All groups share one centre, and each spreads out both ways along 8 directions, with some noise.
Some rows, each with its group after it:
-112  -181  31  -345  430  198  52  225  -149  -66  254  -377  71  5  283  -261  -55 : K
18  141  299  -356  -510  -52  -231  118  -42  -265  -27  -198  92  535  206  4  624 : K
292  -134  260  -38  -132  -428  -34  131  -96  16  -12  -513  212  97  142  -28  -713 : W
6  255  -223  -214  -493  -422  310  503  -19  286  214  308  -282  -70  -105  -371  525 : H
234  456  -128  -135  -422  -215  -105  196  61  50  324  84  -206  89  -408  264  550 : B
269  342  -48  -643  -291  -187  211  188  -26  -544  189  -367  411  27  -337  24  590 : T
-373  -99  -87  8  -421  -188  -57  -81  242  0  -398  235  -70  -31  309  -85  22 : E
-38  -189  -110  -19  -56  -359  -90  -352  112  28  308  -200  -67  -310  -573  207  -242 : K
-238  -416  -244  242  368  -301  -1  -106  418  551  433  177  -538  -16  -188  -83  -555 : X
-227  -301  182  172  -65  -510  302  -66  276  381  87  209  -192  -45  -23  -534  -356 : K
261  13  -436  -419  304  236  -273  105  -233  -372  297  -498  84  114  -189  542  236 : K
32  -32  199  -290  61  -74  -252  232  163  533  160  -317  275  -131  47  -24  -360 : T
-257  -433  186  -30  162  5  73  -334  -78  -303  -132  -214  141  39  182  -286  -164 : W
-8  -218  -229  -242  169  -190  283  -56  220  -181  36  118  139  169  -150  -128  173 : B
-211  310  -153  143  -403  386  -258  273  -126  79  -545  390  -198  16  613  126  345 : H
-15  -22  -302  -88  145  -60  175  -184  66  -587  167  -217  -122  -193  -160  201  -103 : B
30  429  -164  -144  -315  -166  42  524  197  198  85  142  -309  -177  169  25  112 : X
-45  283  79  -317  -254  -474  300  52  414  -218  672  -205  -333  -271  -454  -192  122 : T
-78  130  -168  -109  -104  -240  344  378  -86  -325  463  -208  -584  -33  194  -267  228 : X
175  26  269  -26  -334  -388  28  -181  95  302  76  33  289  -47  -521  -22  -44 : L
-195  47  204  -39  -78  169  -223  -420  -223  -575  561  -451  -460  65  -202  7  518 : B
128  -20  -55  -37  353  -104  35  21  -10  -106  579  -382  -285  -24  -204  18  -229 : E
-191  116  325  -188  -167  22  -62  263  -55  -29  101  -367  -143  -142  448  -300  -51 : W
409  362  -15  -408  -10  -304  204  110  105  -72  722  -273  78  -63  -703  49  289 : T
-236  -305  -136  9  249  282  -40  -320  -50  -116  -164  175  188  120  -22  -31  344 : W
10  98  245  -240  -353  35  -41  38  -197  -246  -291  -138  385  79  171  -108  317 : E
-332  122  -145  -21  94  185  174  -257  100  -861  387  -246  -546  -366  -9  23  249 : B
24  46  366  -504  63  89  -92  38  68  256  -27  -113  649  104  -98  -290  251 : X
-11  -159  103  -109  381  -309  349  -222  109  0  508  -348  80  -382  -487  -328  -441 : L
-32  -319  19  -286  224  246  17  -12  -366  -342  -247  -295  416  246  361  -210  129 : T
-34  -337  -135  5  -227  -503  99  194  221  671  -78  354  8  242  18  -273  -145 : E
85  184  -172  -42  134  238  270  12  -88  -413  -220  52  258  -298  -39  29  67 : W
366  278  -347  -497  79  -161  -70  372  124  135  333  -275  260  -196  -361  402  -34 : T
128  370  13  -364  -294  234  -26  424  -276  -45  -189  1  306  54  196  -53  627 : H
-60  -317  -11  -290  241  -189  66  317  188  590  355  -7  -21  226  92  -383  -84 : T
-259  133  -349  -577  -142  90  -282  292  321  -176  14  -186  -64  -105  318  324  238 : L
-176  -368  -1  -171  -164  -96  207  -228  -435  -606  -217  -326  253  -84  216  -369  112 : H
-289  -327  240  300  288  68  -89  -130  -43  222  105  -39  -319  -3  302  -293  -448 : T
309  -201  -147  -207  242  -48  -126  160  -206  235  47  -194  340  358  -52  172  -52 : W
106  -269  -370  -14  -312  -417  186  -14  7  -27  -501  205  256  -5  -80  89  -154 : E
-3  80  181  -65  -135  -39  175  -51  -353  -441  418  -250  -236  146  -110  -294  567 : X
-197  -489  220  -83  193  -119  -240  -102  -33  599  204  -200  135  -16  -30  -298  -287 : K
-201  117  -430  -65  196  -261  145  -44  665  -128  308  2  -405  -619  -262  352  -539 : X
241  -128  -635  31  154  -355  184  312  423  535  -121  519  -63  115  -199  268  -277 : B
-239  -438  55  4  155  -2  -353  -122  -44  373  107  -246  -39  73  152  -26  -347 : K
23  38  99  -279  -144  120  -100  -118  -190  -624  5  -466  210  53  65  179  247 : K
-129  -240  227  89  275  254  -82  -43  -266  91  -14  -174  39  114  336  -231  -189 : T
481  120  -457  -102  -52  -211  154  313  -12  -39  -391  -94  342  -255  -60  479  -573 : B
119  -114  -521  71  -15  -272  -113  -313  154  -442  53  -117  -231  -73  -392  675  -241 : L
-91  -667  -382  222  -105  -419  46  -368  -78  -45  -134  123  -177  327  -162  93  -152 : H
-10  95  396  -118  -296  -358  -19  211  226  620  295  -10  -88  -56  -84  -364  -130 : H
185  -72  -153  -255  -369  -418  -13  -233  57  -413  21  -132  157  322  -413  318  321 : L
112  -195  -97  253  -119  -32  -144  227  -202  330  -151  272  -268  604  304  7  114 : L
-53  12  129  -262  -270  -155  72  -184  26  -460  8  -278  157  -75  -69  -51  42 : X
99  115  -218  -76  218  466  -188  407  -332  148  -348  -21  224  -145  408  109  -2 : E
172  37  188  -444  253  -202  263  -45  99  25  418  -432  569  -380  -605  -190  -88 : L
-185  -154  479  -472  26  -39  -95  105  135  544  99  -258  543  -167  50  -444  -91 : L
-166  -76  72  197  -434  -338  -123  -105  237  257  79  248  -372  109  -87  1  -2 : B
-287  -202  -80  -296  214  265  -43  -28  -13  130  186  183  -10  301  -11  -290  751 : W
-24  -532  -458  -115  284  -204  -43  -2  121  -58  216  -98  -250  458  56  162  -43 : L
-377  -294  136  64  -22  -318  126  -31  307  159  227  -2  -407  92  226  -417  -266 : K
250  274  45  -58  -535  -254  -158  173  -39  145  -188  -15  151  -36  -102  213  28 : B
-270  233  70  76  170  258  -19  -335  155  -334  250  -107  -252  -580  -184  117  -48 : X
32  -47  204  -91  203  353  -256  -101  -307  119  39  -151  333  123  -13  -55  234 : X
-97  175  -713  -580  -151  -99  179  193  456  -412  31  274  -50  10  -206  382  720 : E
114  300  -355  -243  -38  228  -431  369  -61  128  233  -205  -191  8  54  522  282 : K
521  564  -143  -387  371  188  -11  508  8  113  580  -349  99  -274  -353  362  -64 : H
199  -180  -253  23  -160  -327  -402  79  84  609  235  174  -235  560  -358  392  207 : W
200  515  -227  -355  -318  -321  -72  310  82  -648  756  -731  -618  -321  -177  418  19 : W
248  155  -168  -211  -88  -461  145  392  266  516  537  131  -174  96  -455  0  130 : H
279  -75  -119  263  67  38  -298  -291  -205  205  141  144  -48  277  -577  414  225 : X
26  84  -37  58  -16  125  -268  313  -89  417  -37  -27  -153  -3  333  98  -171 : W
-210  60  408  133  -46  294  -405  -346  292  -398  -254  -164  -39  231  323  306  -188 : H
-110  136  53  219  -61  265  -143  13  -145  -149  -120  -188  -201  -314  345  113  -277 : E
-335  -198  -192  -151  -75  -79  107  -74  233  -292  -145  28  -60  -69  192  -56  -17 : E
169  281  100  -359  383  139  257  250  -148  38  400  -304  323  -521  -274  -313  -39 : L
-93  -335  -493  -221  475  -286  501  123  459  -5  162  231  -51  27  -85  -165  -182 : B
402  553  -44  -371  76  -180  129  181  227  -180  709  -413  -43  -355  -587  262  -23 : H
-43  42  193  -194  -77  -20  -81  -63  24  -171  65  -357  153  -227  2  11  -192 : T
23  40  -27  218  132  26  -334  -271  174  -139  491  -257  -546  117  -308  477  -175 : E

New rows, each followed by its group:
133  -294  186  62  -341  -702  12  -105  198  117  91  -162  -42  251  -234  45  -516 : W
244  116  266  112  -63  -350  120  48  -96  112  522  -284  -168  0  -295  -214  -218 : E
89  64  124  -320  98  126  -77  13  75  -325  65  -225  269  372  6  91  299 : H
222  -433  126  200  574  -74  370  -140  -413  -79  233  -266  93  266  -102  -458  -292 : L
198  -88  -251  -160  -250  -281  -211  79  79  482  244  250  -35  536  -472  242  488 : W
-59  -126  -520  214  8  -215  132  199  -66  209  167  103  -466  -407  -34  55  -313 : H
-226  -232  253  119  -261  -10  -283  84  55  572  -337  291  26  465  439  -156  73 : H
-159  -216  -182  -63  -38  -385  -12  -229  421  -34  377  53  -378  212  -344  158  23 : E
-321  37  -352  81  -633  -419  358  106  -189  -235  -32  129  -471  -555  80  -286  205 : H
20  209  130  -266  -618  -249  -286  33  89  94  170  -101  2  107  -289  171  432 : K
382  168  -231  -48  74  -212  298  10  -169  178  59  36  481  -585  -734  56  -118 : K
-415  -132  193  -275  66  233  3  -17  -79  -150  183  -174  -46  54  332  -431  391 : W
151  350  170  398  -119  248  -10  -380  -367  -749  38  -203  -228  -223  -216  248  141 : T
184  -401  -378  323  353  -20  68  -274  -304  -297  73  55  -206  377  -263  191  10 : T
-24  -686  -427  266  16  -179  -88  -248  -456  -24  -401  -47  110  76  62  95  -299 : H
-173  293  168  -31  -405  -463  107  -73  593  -170  475  -8  -555  -140  -246  -6  3 : H
138  -168  126  -216  59  -51  -211  -60  225  51  -18  31  254  740  -118  174  242 : H
218  -507  232  -287  45  -335  -35  -231  -39  120  2  -210  514  645  -267  -119  102 : H
-39  -239  128  -30  -135  -351  70  25  51  223  64  -1  -18  87  5  -264  -157 : E
396  98  104  137  151  -225  137  -67  -213  -194  608  -479  -226  -170  -439  43  -340 : E
-49  -169  -109  245  2  -35  97  -76  108  298  -369  489  126  24  -35  -72  -96 : W
-53  300  -91  280  -73  266  26  144  -247  -139  35  206  -487  -146  217  -14  218 : T
-62  148  73  175  80  -47  -123  -176  169  -212  620  -320  -663  -208  -150  209  -274 : E
33  349  255  -268  -10  216  -234  51  36  -253  429  -312  -169  139  -75  143  396 : E
82  439  -202  -245  -139  -185  118  316  113  -478  582  -465  -484  -400  -82  193  -84 : W
54  -244  -229  -63  142  -331  263  -62  -165  -208  297  -326  -79  -307  -291  -139  -247 : H
-393  -453  -90  -350  -83  -303  -199  -229  416  -209  59  -349  67  143  22  135  -185 : L
-7  -217  -63  148  282  -52  180  97  -6  262  -51  67  27  -158  93  -224  -403 : K
278  -136  -29  -141  -36  -309  57  57  -205  247  183  -222  242  -92  -290  -79  -173 : H
22  -38  126  -206  424  -177  193  -49  191  -198  628  -558  -101  -359  -226  -105  -518 : H
437  494  -180  -325  -115  -270  387  443  -63  -161  542  -194  -129  -264  -407  -44  257 : E
-178  -190  -27  -52  -248  -90  -22  57  -82  59  -182  155  -23  233  272  -194  228 : H
61  386  -201  -138  17  91  46  187  -92  -447  349  -353  -272  -423  -15  187  22 : B
340  -104  -299  58  376  -295  211  357  48  249  148  -234  -53  -182  -45  129  -845 : W
118  253  -431  98  -533  -341  194  52  112  -284  14  317  -425  139  -316  292  464 : T
-116  134  227  93  118  -176  211  158  197  555  428  31  -249  -455  -87  -465  -298 : L
71  189  150  -48  -258  -141  -87  507  -10  515  106  -91  -76  -167  305  -140  -237 : B
182  12  -604  60  -98  49  -45  -150  -222  -570  -270  -5  -34  22  -125  577  163 : H
9  182  -19  90  -334  -423  60  138  247  -12  191  -93  -324  -180  -53  74  -357 : W
197  -199  -147  -275  56  -592  278  91  173  307  586  -80  -43  180  -528  -192  0 : H
68  -417  -391  -92  211  -321  187  93  -37  -233  193  -287  -194  117  133  17  -416 : X
296  -9  -576  -27  36  -229  89  26  -8  -130  201  -25  -177  -92  -453  362  -25 : H
241  33  496  -26  -13  -174  -62  4  -180  123  527  -407  -31  213  -266  -205  -6 : E
106  332  274  29  -50  126  -114  -291  -169  -608  131  -552  114  -462  -237  275  -223 : T
185  137  -334  30  371  376  -103  422  -282  94  34  -31  -147  -56  294  141  -9 : L
17  -81  -55  -329  -32  115  -102  -34  -166  -20  36  9  301  357  -190  -29  730 : W
-20  -378  -368  430  329  -176  384  -292  -187  -364  306  249  -626  380  -188  -141  134 : T
266  -48  212  -432  86  -299  20  116  -256  -190  617  -829  91  -38  -191  -161  -210 : B
-211  30  522  -334  73  -254  200  73  280  120  713  -411  -81  -213  -52  -616  -129 : T
-250  -383  -17  -356  -136  -183  -125  77  105  10  -314  -226  316  117  387  -102  -220 : T
332  97  -146  -247  37  -124  -32  530  -77  376  142  -166  177  1  -15  48  -137 : B
163  -100  215  502  -34  19  -36  -463  -377  -232  26  67  -170  312  -230  36  132 : T
-300  -335  -35  -143  159  -29  -249  -12  269  316  -1  -114  -27  -77  189  19  -397 : L
-112  -323  -165  64  -26  -241  -143  -435  278  -275  80  -59  -228  211  -284  350  -129 : E
-57  148  -90  -557  -150  -86  136  -159  208  -721  292  -294  62  156  -297  135  599 : E
-263  -479  65  -196  167  -196  -17  -134  69  -32  443  -328  -199  293  -24  -272  6 : W
125  86  -274  -446  47  -170  216  170  86  -419  296  -338  52  -114  -204  68  137 : T
-50  373  151  -121  -242  -68  -55  371  -36  -1  302  -286  -293  -360  187  -140  -116 : B
32  -118  354  -77  -233  -303  -187  -254  156  125  397  -111  -63  491  -333  -8  201 : E
200  148  -42  390  -75  -17  23  -6  -300  -212  -9  -255  -165  -410  -28  235  -501 : E
120  118  441  -327  -337  -533  108  -117  311  78  564  -294  70  26  -594  -209  86 : T
85  334  -225  297  141  215  96  160  -143  -40  289  157  -564  -223  -37  107  119 : T
-129  58  -69  -317  -310  -194  117  360  171  131  56  157  -84  130  157  -202  336 : T
88  -351  -212  63  379  306  -339  -39  -278  59  -343  -71  258  314  250  340  -185 : H
-341  -513  79  131  -327  -451  174  -368  -232  -286  -159  -216  -68  -170  61  -419  -261 : H
-302  -365  -106  64  -116  -247  -98  188  220  523  -132  278  -246  233  414  -203  -147 : T
92  395  168  23  -445  -179  -301  -188  194  -242  7  -320  18  -499  -297  521  -289 : T
177  123  -265  -159  -57  -572  426  268  -96  172  628  -253  -218  -640  -496  -287  -206 : H
-424  -565  6  -12  -94  -388  -10  -15  369  532  -52  281  -124  322  184  -389  -181 : E
130  474  143  -219  -477  -322  178  -91  134  -475  329  -166  -151  -201  -459  80  329 : T
-152  -205  -116  300  -473  -182  -181  46  -33  -53  -280  246  -537  666  472  128  236 : L
-272  -41  -300  -404  152  128  95  49  216  -437  85  -116  -54  -63  130  23  281 : E
-442  -348  -290  -342  61  -342  -172  -22  727  207  333  -117  -293  -164  -56  106  -374 : L
254  55  112  -22  -191  -332  -173  -115  254  239  240  -46  20  189  -472  366  -203 : H
92  -73  -120  -107  -218  -245  -99  -206  60  -340  77  -174  -33  240  -257  343  120 : K
231  263  -672  147  89  160  -175  370  -82  16  -4  210  -444  60  126  647  46 : L
333  76  -193  -129  385  161  -162  96  45  -66  183  -303  146  34  -201  461  -167 : H
70  -21  -550  206  -20  109  -622  107  28  527  164  306  -487  307  -203  705  264 : W
-377  -198  -425  -338  170  191  -244  181  209  -282  -49  -229  -238  0  580  289  -63 : L
-172  212  -269  -175  103  43  40  299  199  135  482  115  -491  -129  -48  -54  366 : W
68  579  156  -148  -249  192  -55  34  143  -595  42  -268  -29  -236  4  299  201 : H
-11  -317  -242  -336  -65  -581  88  216  342  497  242  111  -27  334  -160  -147  15 : T
-15  224  34  584  -314  334  -288  -174  -301  -155  -390  181  -325  -106  214  334  -12 : T
35  29  -206  262  47  192  -145  255  -160  133  -90  116  -327  106  354  155  -35 : L
-415  -75  462  -299  86  -11  163  151  139  200  248  -237  -17  -261  388  -721  -98 : L
-109  335  126  -122  -135  17  -111  132  -44  -62  595  -284  -553  -139  -6  -83  322 : B
-116  -344  -113  -542  -121  -354  -353  103  491  656  56  53  288  390  -175  186  53 : L
114  104  -437  -40  76  -338  336  57  240  -286  419  -18  -417  -171  -335  139  -40 : K
133  -11  -10  -716  -286  -623  112  61  383  -91  371  -363  349  -30  -498  70  18 : T
16  -55  -118  -368  -321  -446  46  -73  249  -170  210  -134  44  231  -352  117  293 : L
109  23  123  75  -143  18  -95  2  -217  208  -272  2  284  -116  -33  -8  -45 : K
358  67  -576  -236  -175  -238  113  197  -326  -192  14  9  171  29  -366  205  446 : H
-39  -128  252  -362  22  -365  510  -89  87  -599  259  -507  240  -129  -14  -492  -211 : W
136  9  -9  -88  309  -162  -55  240  167  422  779  -122  -437  150  -294  -57  -78 : E
47  231  -255  36  153  50  244  308  27  38  165  77  -207  -385  40  -72  -129 : K
286  -29  -258  176  -169  -364  29  -296  -3  -342  21  -26  -114  112  -498  396  -51 : L
135  -258  -192  -219  512  -89  -46  280  -68  374  750  -277  -255  190  -152  -136  -34 : B
-53  -151  228  -494  -361  -379  -96  339  246  613  -13  19  335  336  82  -328  147 : T
-189  -67  -496  -683  -113  -261  -100  -21  504  -429  226  -351  23  -48  -207  459  105 : L
-390  -293  384  -14  -388  -360  83  -420  264  -165  122  33  -173  311  -67  -383  251 : B
-40  155  -432  -46  475  150  -10  425  93  201  666  -72  -691  -317  48  109  -142 : B
3  -178  469  220  103  -106  22  -556  -144  -328  292  -361  -40  76  -327  -173  -234 : T
-139  -98  78  -115  -488  -731  376  -114  495  -81  184  45  -190  31  -266  -304  -144 : B
-40  6  -24  305  -374  -185  -87  -303  1  -133  -245  86  -108  -313  -185  298  -305 : K
-64  -15  374  367  -473  -237  -24  -486  -69  -347  -67  -30  -212  134  -208  -58  81 : T
308  118  -181  167  36  -401  188  464  199  490  -1  88  -96  -225  83  19  -759 : W
373  -42  -373  27  135  -271  461  122  125  -782  -99  104  -156  724  79  206  119 : K
577  293  -79  -187  -352  -285  -246  404  -175  161  113  -359  177  130  -173  496  -183 : W
-102  -170  -142  3  228  33  -69  318  186  109  77  33  -366  510  533  -50  -85 : K
119  227  464  -134  175  213  -310  188  -129  218  603  -350  -154  288  11  -85  243 : E
121  312  -16  -7  -227  178  -219  -51  -156  -396  -77  -195  -13  -98  -48  406  139 : E
